The rows of a group lie close to one hidden flat surface of 14 dimensions, which passes through zero. Surfaces can cross.
Known rows, each followed by its group:
1.22  1.03  2.39  0.53  0.15  -1.51  0.85  -0.23  1.61  -3.10  -1.33  -0.66  -0.38  0.91  1.19  -2.02  2.09  -3.37  -1.39
K_362
-2.31  -1.54  0.35  0.07  -0.29  1.77  -2.15  -1.20  -4.19  -1.77  1.11  1.37  2.06  -0.83  -0.17  -2.69  3.34  -2.45  0.20
K_549
-2.96  4.82  -0.13  2.63  -0.82  -5.62  1.10  -0.98  2.13  -1.05  -1.41  2.52  -1.71  2.65  4.13  -0.09  3.36  -2.23  3.49
K_549
-3.73  3.45  0.46  -0.97  0.10  -1.34  -2.34  -1.75  -1.10  3.58  -4.13  3.71  -2.59  -3.87  -0.43  0.96  8.78  -0.04  -0.35
K_626
0.31  -0.85  4.86  2.32  -0.97  2.97  1.10  -1.74  0.92  2.41  3.46  -0.07  -1.51  3.54  1.42  1.29  -1.28  -2.39  3.54
K_362
-0.93  1.30  -0.70  2.27  -3.17  -0.10  -5.41  -0.44  -0.33  0.56  -1.67  -1.44  4.39  -0.58  -2.44  6.53  6.29  1.47  0.79
K_362
2.16  -2.55  1.94  0.65  2.05  -1.74  -1.52  -3.41  3.62  -0.37  -0.94  2.43  4.44  0.24  -1.57  -0.80  -2.47  -4.28  -1.02
K_768
2.38  -0.99  2.16  -5.09  -0.75  3.23  -3.19  -2.78  -0.67  0.68  7.11  -2.71  -1.54  0.67  1.49  3.23  3.60  3.47  4.46
K_362
-1.72  1.55  5.82  -1.33  -1.06  -0.12  -0.39  -3.89  3.25  3.39  0.60  -0.33  2.47  -2.60  0.27  -4.35  0.40  4.57  0.42
K_626
-0.48  -3.45  -2.11  -0.98  0.64  1.01  -0.94  -1.09  0.20  -1.04  -0.38  0.36  0.40  -1.16  1.30  0.06  0.53  1.53  1.16
K_768
-2.50  0.06  -1.78  -1.79  -0.85  1.69  -1.10  0.22  -0.58  0.65  -2.80  1.56  -3.85  -4.18  0.58  -0.51  4.33  0.91  -1.72
K_626
-2.62  0.69  -2.16  -1.49  0.22  -1.54  -1.29  1.72  1.64  2.84  -1.54  2.88  -0.69  0.54  -2.05  -1.49  -3.62  -3.18  2.84
K_549
-0.70  -3.40  1.39  0.57  -1.76  -1.78  4.59  0.38  -0.75  1.04  0.27  -0.57  -3.63  -5.90  2.84  -1.67  1.13  2.52  -1.20
K_362
2.49  0.68  -2.21  1.69  4.52  -2.63  4.37  -0.22  0.47  2.08  -4.17  -0.25  2.24  1.58  0.55  0.98  3.47  1.14  2.45
K_549
-1.01  -3.59  2.93  4.08  1.53  -1.62  -0.35  0.08  -1.08  -0.98  -0.65  -0.44  0.95  2.88  2.53  2.17  -1.61  -1.61  -0.29
K_362
-2.59  -2.15  -0.86  2.41  -1.49  1.07  -3.54  0.38  -1.25  -2.53  1.60  -3.45  1.01  -1.51  2.05  -0.38  1.22  -3.70  -2.45
K_549
-0.80  -0.82  -2.68  0.29  3.75  0.17  2.19  -2.05  0.31  1.81  0.07  -0.58  1.16  0.66  2.88  0.20  -0.76  1.83  2.43
K_549
2.89  0.95  -1.08  3.38  0.90  -1.02  0.52  0.10  -0.80  1.47  3.62  -1.95  4.30  2.99  -0.27  -1.92  0.67  0.23  1.18
K_549
-2.69  2.30  1.72  -0.62  -0.51  -0.63  0.68  0.27  0.35  1.40  -0.62  -0.30  0.24  -0.64  -0.67  -2.27  -1.87  -0.87  0.46
K_626
-1.75  -1.38  0.36  -1.85  -0.97  2.32  -1.25  0.51  -2.70  -4.05  -1.55  1.10  2.36  0.98  -1.94  0.50  0.09  1.35  1.69
K_626
-2.26  7.20  -1.39  -1.15  1.99  0.14  5.61  -5.87  0.99  3.32  0.75  0.66  3.53  -1.33  -1.25  2.61  -1.98  0.54  4.37
K_362
-1.44  1.93  -2.01  0.66  -1.47  3.05  4.23  -1.54  2.61  -0.80  -3.49  0.89  2.02  0.29  -0.27  2.00  -0.28  4.68  3.55
K_626
-0.25  -3.97  1.99  3.08  1.59  0.00  0.37  -2.55  -1.21  -3.34  -0.60  -0.55  1.44  -0.20  3.71  2.25  -0.47  3.64  -3.88
K_768
0.30  2.94  3.46  -0.88  0.35  1.40  -4.85  0.28  -0.66  2.59  1.27  -0.99  0.50  1.93  -2.51  -1.24  2.45  -2.46  -1.67
K_768
1.16  2.97  -1.83  -1.18  1.01  -2.02  3.29  -2.14  3.80  -0.79  -0.05  6.03  -3.31  0.66  1.75  -6.01  -2.55  -0.76  -0.52
K_768
-1.79  3.33  3.61  1.06  -0.04  1.00  1.43  -3.75  -1.02  1.41  1.47  -1.94  7.47  1.29  -2.76  3.11  -2.20  1.67  3.26
K_626
2.50  -0.50  2.60  -1.22  0.14  -3.38  -0.50  1.85  0.68  0.13  1.43  -3.67  0.91  0.72  0.76  -1.47  0.68  1.23  0.59
K_549
1.88  -1.41  3.28  0.36  -2.80  -0.44  -1.40  1.97  0.29  -2.37  0.46  -0.83  -1.59  0.47  -0.57  0.45  1.17  -3.60  -0.31
K_362
-0.41  -0.20  -0.89  1.08  1.00  1.32  4.12  -2.24  -1.20  1.56  2.28  -1.07  2.10  -1.24  0.00  -0.19  -2.33  -0.83  2.15
K_626
0.45  4.13  -0.21  0.50  -3.03  -2.72  1.40  -0.23  0.46  -1.50  -2.26  1.22  1.67  -4.20  -3.79  -1.69  2.35  -2.52  -2.88
K_362
2.25  1.72  -3.34  -0.59  -2.61  0.00  1.84  1.78  0.09  0.83  4.00  -4.11  -2.44  -2.77  1.86  -1.10  3.18  1.70  0.53
K_362
-1.84  3.41  0.88  2.03  -0.46  -0.38  0.45  2.03  -2.62  4.29  0.69  -0.96  -3.07  -1.87  0.88  -3.53  2.82  3.87  -3.56
K_549
1.90  2.19  -5.36  0.91  3.15  0.73  -1.43  2.11  4.49  1.37  -1.03  -2.92  -1.88  3.57  2.26  0.81  -0.78  -1.04  -1.65
K_768
-4.60  0.41  -0.91  2.90  0.34  -5.47  -1.27  1.24  -0.86  4.23  -2.26  1.31  0.02  -1.36  2.36  -2.80  3.70  -0.94  1.52
K_549
-3.25  1.53  4.19  -4.65  -4.00  1.19  1.69  1.07  0.18  0.27  1.25  -5.47  -0.46  -4.14  0.41  -2.99  1.05  3.91  2.89
K_626
1.86  2.57  -1.39  0.05  0.59  1.42  3.23  -1.00  0.35  -0.63  0.42  -1.49  -2.11  -0.32  0.81  1.92  1.81  -1.03  -0.81
K_626
1.17  -5.66  -0.89  -1.78  0.23  0.50  -3.91  -1.61  0.75  -0.20  0.17  1.28  4.05  -2.98  -1.97  -0.88  -1.98  2.47  -1.12
K_768
-1.14  1.71  1.13  2.08  0.58  0.56  -0.82  1.14  -1.26  2.73  -2.19  0.92  1.34  1.23  -3.16  3.40  -2.00  0.44  -1.57
K_768
-0.92  5.21  -3.70  3.02  -0.25  2.06  1.60  3.00  1.51  3.22  -0.86  0.79  -3.75  4.02  -0.15  3.02  -5.07  2.03  -1.32
K_362
1.56  4.44  -0.73  0.28  -2.91  -2.55  2.37  0.12  -0.12  -3.99  1.84  0.18  -2.24  1.95  1.43  2.46  0.95  0.61  1.21
K_549
-1.20  -0.25  -3.56  -1.56  -0.27  -1.40  -4.66  1.15  4.36  -0.11  -3.36  4.16  0.25  1.86  0.45  -3.64  1.78  1.62  2.42
K_626
0.51  -0.85  0.11  -2.49  -1.79  3.17  -0.79  2.14  0.09  -2.43  2.77  -2.51  -3.83  1.86  1.92  1.64  -0.85  1.05  1.57
K_626
1.51  0.41  -1.49  0.84  -0.19  0.72  1.68  -0.47  -1.20  -1.18  1.77  -2.95  1.33  -1.52  -1.29  3.34  -2.15  -0.37  -2.21
K_768
0.52  4.19  0.53  1.02  0.40  -5.60  1.73  -0.64  1.56  1.60  0.93  -2.83  0.74  -0.97  3.44  -1.25  2.40  5.85  -0.84
K_362
0.45  0.08  -1.75  0.50  0.57  1.47  1.34  -0.42  -0.42  0.21  -0.22  1.14  -1.48  -0.15  -0.15  1.28  -0.68  -1.50  -0.67
K_626
-1.12  2.13  1.68  -0.80  -4.27  -0.77  1.96  0.94  -1.51  -0.75  3.62  -4.57  2.71  -2.37  -1.96  1.76  -4.54  3.86  0.13
K_768
1.10  -0.04  -0.66  -3.66  2.08  3.21  -2.06  3.61  3.64  -0.61  -6.25  -1.50  -1.48  2.56  -2.05  0.85  -0.14  -0.05  -1.37
K_362
-0.14  0.41  0.86  -0.96  0.13  3.74  -1.47  -0.94  1.35  1.03  0.09  -1.27  -0.83  -0.64  -0.91  3.14  -1.60  0.80  -2.26
K_362
0.38  1.59  0.20  -1.20  -2.63  -0.54  1.06  -0.45  5.52  1.48  -3.11  1.15  -4.08  -1.27  1.05  1.62  3.32  -0.31  2.32
K_626
3.02  -0.15  -3.58  2.97  3.73  -2.48  2.64  0.98  -2.59  -0.77  -0.07  -0.85  2.94  4.28  -1.71  3.92  -1.48  -6.56  2.12
K_768
0.85  -2.52  0.47  3.73  -2.32  -0.57  0.01  -0.52  2.83  0.85  -2.60  3.57  -0.07  -0.66  -0.92  3.16  -1.36  0.10  -1.21
K_549
0.52  -3.37  -5.22  1.89  2.55  2.22  0.98  1.62  -3.47  1.04  -1.31  -2.70  -1.09  -2.95  0.48  4.79  -0.06  1.59  -4.28
K_549
-4.04  1.41  5.16  -1.53  0.31  -1.49  -0.47  -3.43  -0.78  2.90  3.49  -0.80  1.29  2.17  3.89  -1.38  4.06  0.55  8.67
K_626
0.11  1.75  -0.99  2.90  -6.06  -2.49  -0.33  0.86  1.72  -0.21  2.27  -1.00  2.36  -1.94  -1.22  -1.03  0.56  -0.53  0.78
K_549
-3.17  -0.55  -4.28  3.46  -0.28  -2.08  3.65  0.85  -1.34  0.32  -2.15  -1.26  -1.10  -0.82  2.98  5.07  0.92  0.49  2.55
K_362
-3.28  -1.01  -6.92  1.31  0.44  -0.81  3.24  0.76  0.21  -2.61  -0.31  -0.13  -4.74  -0.73  5.82  2.51  -2.61  1.15  0.96
K_549
-3.11  3.72  0.72  0.32  5.44  3.68  -3.61  -6.83  -2.36  -0.41  -1.18  4.84  3.96  3.53  0.55  0.47  4.40  1.04  -0.12
K_768
-3.62  1.87  -0.70  0.33  0.25  0.69  1.26  -0.40  -1.29  -3.62  -1.29  1.88  -3.24  1.03  3.44  -0.72  -0.30  0.92  -1.15
K_768
0.97  -1.10  -1.20  0.60  0.63  1.15  -0.64  2.69  -0.07  1.92  -3.37  2.28  -4.94  0.24  -1.18  5.21  -1.30  0.86  -3.57
K_768
1.08  0.44  2.51  -1.54  -3.03  -3.10  -0.63  3.06  3.01  0.49  -4.55  2.52  -0.73  -1.53  -3.97  -3.79  0.91  -1.72  -0.29
K_768

New rows, each followed by its group:
-0.48  -1.96  2.73  -1.22  0.57  -1.56  -4.03  0.01  -1.94  -4.65  0.12  1.23  1.81  1.35  0.96  -3.48  1.23  0.22  -1.78
K_768
2.90  -2.37  4.98  1.78  0.50  -0.81  -0.75  -2.47  1.70  -0.88  0.84  4.10  0.89  5.56  1.57  0.55  -0.90  1.95  1.84
K_626
-1.31  -2.10  1.68  -2.27  -2.78  -2.57  -0.97  2.40  0.71  -1.00  -1.27  -1.97  -1.50  -3.61  0.66  -2.38  1.64  1.01  -0.40
K_549
0.04  4.26  -0.81  -3.69  1.23  -1.25  -5.51  0.58  0.57  -3.44  -2.46  1.01  2.98  0.92  -3.79  -3.24  1.83  -3.54  -2.76
K_626
3.66  4.47  -0.77  3.30  -1.86  -2.28  4.52  -0.77  4.09  1.30  -0.89  -2.32  3.65  1.22  -1.07  2.17  2.56  0.90  2.48
K_549
-2.22  0.13  -2.56  1.65  1.87  -1.06  0.68  1.21  -0.94  -1.42  0.22  -3.78  1.57  1.23  3.41  -1.60  -0.27  -0.61  0.18
K_626
-1.69  -3.49  -0.67  6.10  1.11  -1.11  4.04  1.76  -2.39  1.57  0.87  -1.85  -0.06  0.36  3.13  -1.17  -3.36  -0.52  -0.92
K_768
4.26  2.54  0.48  -1.95  -0.31  -0.21  -1.76  -0.13  2.01  0.64  -1.69  1.62  0.54  -2.16  -4.34  -3.96  3.40  -0.62  -4.62
K_768
2.74  0.53  3.08  1.11  -2.26  -0.26  1.41  1.28  2.49  5.83  0.86  1.30  -1.62  0.05  -2.84  0.82  -3.81  4.00  -1.16
K_549
-4.04  -0.66  -3.51  -0.91  0.97  2.89  -1.84  -1.89  -1.91  4.78  -0.82  3.21  -5.05  -4.91  1.96  0.75  4.74  0.68  -0.45
K_626
-0.87  -1.50  0.34  5.10  -2.49  -4.23  3.58  -0.70  -2.97  -1.53  1.81  -0.16  0.26  -3.60  1.90  -0.51  0.70  -1.93  -1.91
K_362
1.30  0.79  -1.16  -0.96  3.33  -0.82  -2.04  -1.11  0.65  -2.04  -2.80  3.38  2.84  2.09  -1.63  -1.94  0.78  -0.84  -0.78
K_549
0.41  -0.51  1.25  -0.40  2.60  3.42  -2.01  0.25  -2.20  2.57  0.05  -3.99  4.28  -1.46  -2.32  -3.35  2.64  -0.56  -2.54
K_549
-2.87  2.03  -0.95  -4.39  0.26  4.50  1.18  -3.42  -0.21  -3.25  -1.14  1.46  1.14  -0.96  0.88  -4.40  4.22  2.41  3.36
K_626
1.89  3.10  -0.45  1.20  2.45  -1.21  0.06  1.94  -1.50  2.63  -0.64  0.47  -1.97  2.08  -0.44  0.03  0.42  2.49  -3.61
K_549
0.27  -0.23  0.39  -1.70  0.15  -1.28  -0.46  1.08  -1.39  0.86  3.03  0.54  -2.03  0.79  0.95  -1.12  -2.21  2.17  0.44
K_549
-2.54  -1.30  3.22  -1.64  -2.64  -1.70  -2.72  3.87  -0.83  3.03  3.66  -6.03  -0.70  -1.82  0.89  -1.88  -2.10  4.39  -0.01
K_626
0.36  0.55  -0.79  1.80  2.95  -1.22  2.66  -2.54  0.53  -0.94  -3.46  7.96  -3.82  1.03  -0.39  0.78  -2.11  -7.66  -2.25
K_768
-0.38  -0.97  3.64  0.51  -3.54  0.15  -0.98  3.39  -1.02  -1.74  0.18  -4.75  -2.60  -2.23  0.56  1.69  0.01  0.48  -4.35
K_768
-0.56  0.45  1.24  -2.71  1.17  -4.29  -4.71  0.52  -0.02  0.43  0.99  1.91  1.24  2.04  -1.13  -1.68  -1.17  -2.08  1.56
K_549
4.42  2.30  -0.63  0.39  1.74  -1.56  2.59  -0.31  -0.87  1.26  2.39  0.84  3.06  4.69  -2.26  0.31  -0.01  0.30  3.98
K_549
-3.45  -1.20  -0.24  2.00  2.12  4.30  0.17  -5.20  0.54  -1.63  1.81  1.68  0.36  0.84  4.95  -2.09  -0.34  1.07  -0.08
K_549
-1.61  -2.29  -1.21  0.14  0.83  0.47  2.04  -0.29  0.66  0.03  -0.23  -1.59  -1.46  -3.51  2.24  -1.34  -3.28  -0.08  -2.40
K_362
-4.56  -0.26  4.16  -1.69  -0.45  2.82  -3.38  1.04  3.17  -1.92  -2.98  -7.60  -1.96  -2.16  2.80  -0.23  1.72  -5.88  -3.00
K_549
-1.71  -2.60  -1.12  -5.36  -0.57  -2.02  -0.55  -0.94  -1.82  -4.57  -2.06  2.32  -1.44  -5.07  0.69  -0.04  2.41  3.33  0.28
K_549
3.31  -3.18  -0.31  -7.38  -0.74  1.17  -3.20  1.14  -3.67  -0.92  4.19  3.20  0.00  -1.49  -4.50  -4.05  -0.19  0.39  2.23
K_362
-1.30  0.86  0.16  -2.22  -1.34  -0.31  -0.90  -2.83  4.75  -0.92  0.84  -2.85  4.54  -0.32  -0.02  1.11  -2.56  0.59  3.65
K_768
1.04  -4.27  -2.70  0.73  -0.58  -0.70  -2.21  1.26  -1.75  1.22  1.08  -1.07  0.35  -2.55  -2.18  6.34  -2.33  -0.45  -1.66
K_549
-2.44  3.92  2.00  -1.69  1.60  2.62  0.39  -3.54  2.88  0.31  -4.28  -0.37  0.86  -2.09  0.08  -1.08  3.43  1.55  -2.43
K_549
-2.78  -0.67  -1.02  1.24  -0.37  0.37  -0.06  1.00  0.99  2.11  -0.17  -1.17  -1.45  -0.68  1.24  0.48  -2.58  -0.15  0.12
K_626
5.40  2.69  -0.10  0.27  0.02  0.72  0.51  3.80  0.00  0.39  -2.10  -2.72  3.97  0.28  -5.71  -4.79  2.24  -1.00  -3.83
K_362
-2.56  -2.91  0.31  -2.37  2.35  0.01  -1.08  -2.74  -0.53  -1.66  1.79  0.17  -1.91  0.23  3.05  5.47  -5.61  0.91  0.26
K_362
-1.18  0.51  -6.74  -0.20  1.38  1.71  -1.20  -0.13  -1.35  5.62  3.92  -2.19  -1.24  -3.35  0.51  0.43  -0.03  0.70  -0.10
K_626
0.59  0.69  2.41  -3.12  2.49  0.74  0.34  -2.92  -3.21  -2.07  3.26  -2.40  -0.84  -0.51  3.30  0.74  3.03  4.98  -1.27
K_549
1.41  -0.70  4.59  -2.28  1.52  -0.80  3.19  -1.56  0.70  1.51  0.70  -2.92  -1.36  -2.32  0.97  1.71  -2.64  3.78  -1.48
K_362
-1.36  -1.03  3.42  -3.05  2.19  0.76  1.80  -1.18  -3.57  -0.89  0.27  -2.29  0.46  -0.50  1.71  -2.80  5.52  -0.86  3.82
K_549
1.95  -6.78  -0.22  2.76  1.23  -0.93  1.24  -0.97  -2.86  -2.95  1.40  -1.16  2.34  -1.63  1.70  1.51  -1.12  0.31  -2.66
K_768
3.23  0.93  3.29  1.00  -1.64  -3.28  -0.39  2.02  0.19  -2.29  1.82  0.58  -2.37  1.24  1.47  -5.77  2.32  -0.59  -2.78
K_362
-2.06  -0.32  -2.38  2.83  -0.04  -3.93  1.06  0.26  0.12  2.77  -2.44  1.56  0.51  -1.50  1.21  0.28  2.47  0.36  1.30
K_549
0.04  -0.89  -0.14  -1.23  3.49  1.89  0.92  -1.67  -3.30  -2.13  -2.78  7.34  -0.48  0.63  -1.60  -3.77  -0.50  0.94  -2.53
K_362
1.84  0.04  0.91  0.22  -0.08  -0.01  -0.37  -0.52  -0.46  -1.48  1.12  -0.08  0.62  1.01  -0.02  0.52  0.66  0.25  -0.37
K_549
3.05  -0.11  -0.88  1.62  1.07  -2.00  0.45  -0.82  -0.06  -0.25  0.18  -0.71  2.85  0.41  -0.30  0.35  1.91  0.80  -0.96
K_626
0.13  -0.13  -0.56  1.06  -0.38  -1.42  -1.21  2.49  -1.93  -1.26  -1.48  -1.17  1.92  -0.37  -2.09  1.18  -0.51  1.05  -2.79
K_626
-1.33  -3.87  -0.13  2.86  3.92  0.50  2.69  1.57  -1.95  4.20  -4.74  1.06  3.91  2.22  -1.51  0.60  -2.07  2.09  2.70
K_362
-5.16  -0.90  2.46  -2.52  -1.95  4.90  -0.03  0.23  0.84  -2.51  1.18  -3.50  -1.47  -0.57  2.25  -1.78  -4.76  -0.78  0.94
K_626
1.28  -3.69  1.80  -1.47  -1.14  2.72  1.00  -2.38  2.76  -3.97  -0.56  0.62  0.73  -0.92  0.36  -0.96  -0.57  -1.59  0.74
K_626
1.10  -0.10  -2.69  -0.43  -1.20  0.33  -0.78  5.20  -1.99  4.76  -1.23  1.08  -1.99  -1.78  -4.74  -1.16  0.80  -1.72  -0.13
K_768
-0.74  -1.61  -0.51  -1.90  4.57  3.33  1.77  -1.14  -0.06  -1.75  -0.56  -1.06  -2.69  2.23  3.27  0.97  -1.68  -0.25  0.55
K_549
-1.43  -2.23  2.02  -3.57  -2.61  -1.12  1.17  1.29  0.51  1.02  2.41  -1.77  -2.99  -2.13  1.05  -1.58  0.20  -3.89  6.22
K_626
-1.66  4.28  4.90  0.73  2.69  2.91  1.36  -6.64  0.50  3.21  2.34  0.21  0.38  -1.97  -0.46  -0.47  -2.92  -4.69  -4.25
K_626
0.83  -0.80  3.37  -1.22  -0.17  1.44  0.09  1.49  0.86  -0.55  -0.36  -0.72  -1.50  1.11  -0.15  -2.76  -0.57  -0.63  -0.72
K_549
2.29  -3.96  -0.25  0.48  0.18  3.81  0.59  1.28  -1.45  -2.68  4.57  -4.00  -3.43  1.42  4.28  0.95  -2.22  3.04  -1.95
K_626
-0.69  2.94  1.61  -1.94  -1.12  1.41  0.35  0.23  -2.58  -1.30  1.87  -4.47  1.81  -0.55  -1.70  2.95  1.03  0.16  0.90
K_626
4.08  2.34  3.45  2.04  -2.67  0.12  -2.49  -1.26  -2.52  -0.24  0.91  6.10  -0.63  0.57  -4.55  2.97  1.37  3.28  -5.81
K_549
-0.96  1.07  1.45  0.03  -1.94  -0.45  -3.08  0.09  -2.10  -4.31  -0.01  1.20  0.95  0.54  -0.73  -2.03  3.67  -3.57  -1.07
K_549
-2.44  3.44  -2.49  2.24  -3.15  -4.87  -0.68  0.58  5.37  -1.83  -3.27  -3.40  1.43  -1.56  1.80  1.73  2.25  -3.44  0.24
K_549
1.10  2.49  -0.72  1.58  -0.21  -1.31  -0.02  1.88  1.15  2.98  1.83  -1.18  0.27  3.19  0.30  0.99  -2.74  3.49  1.03
K_626
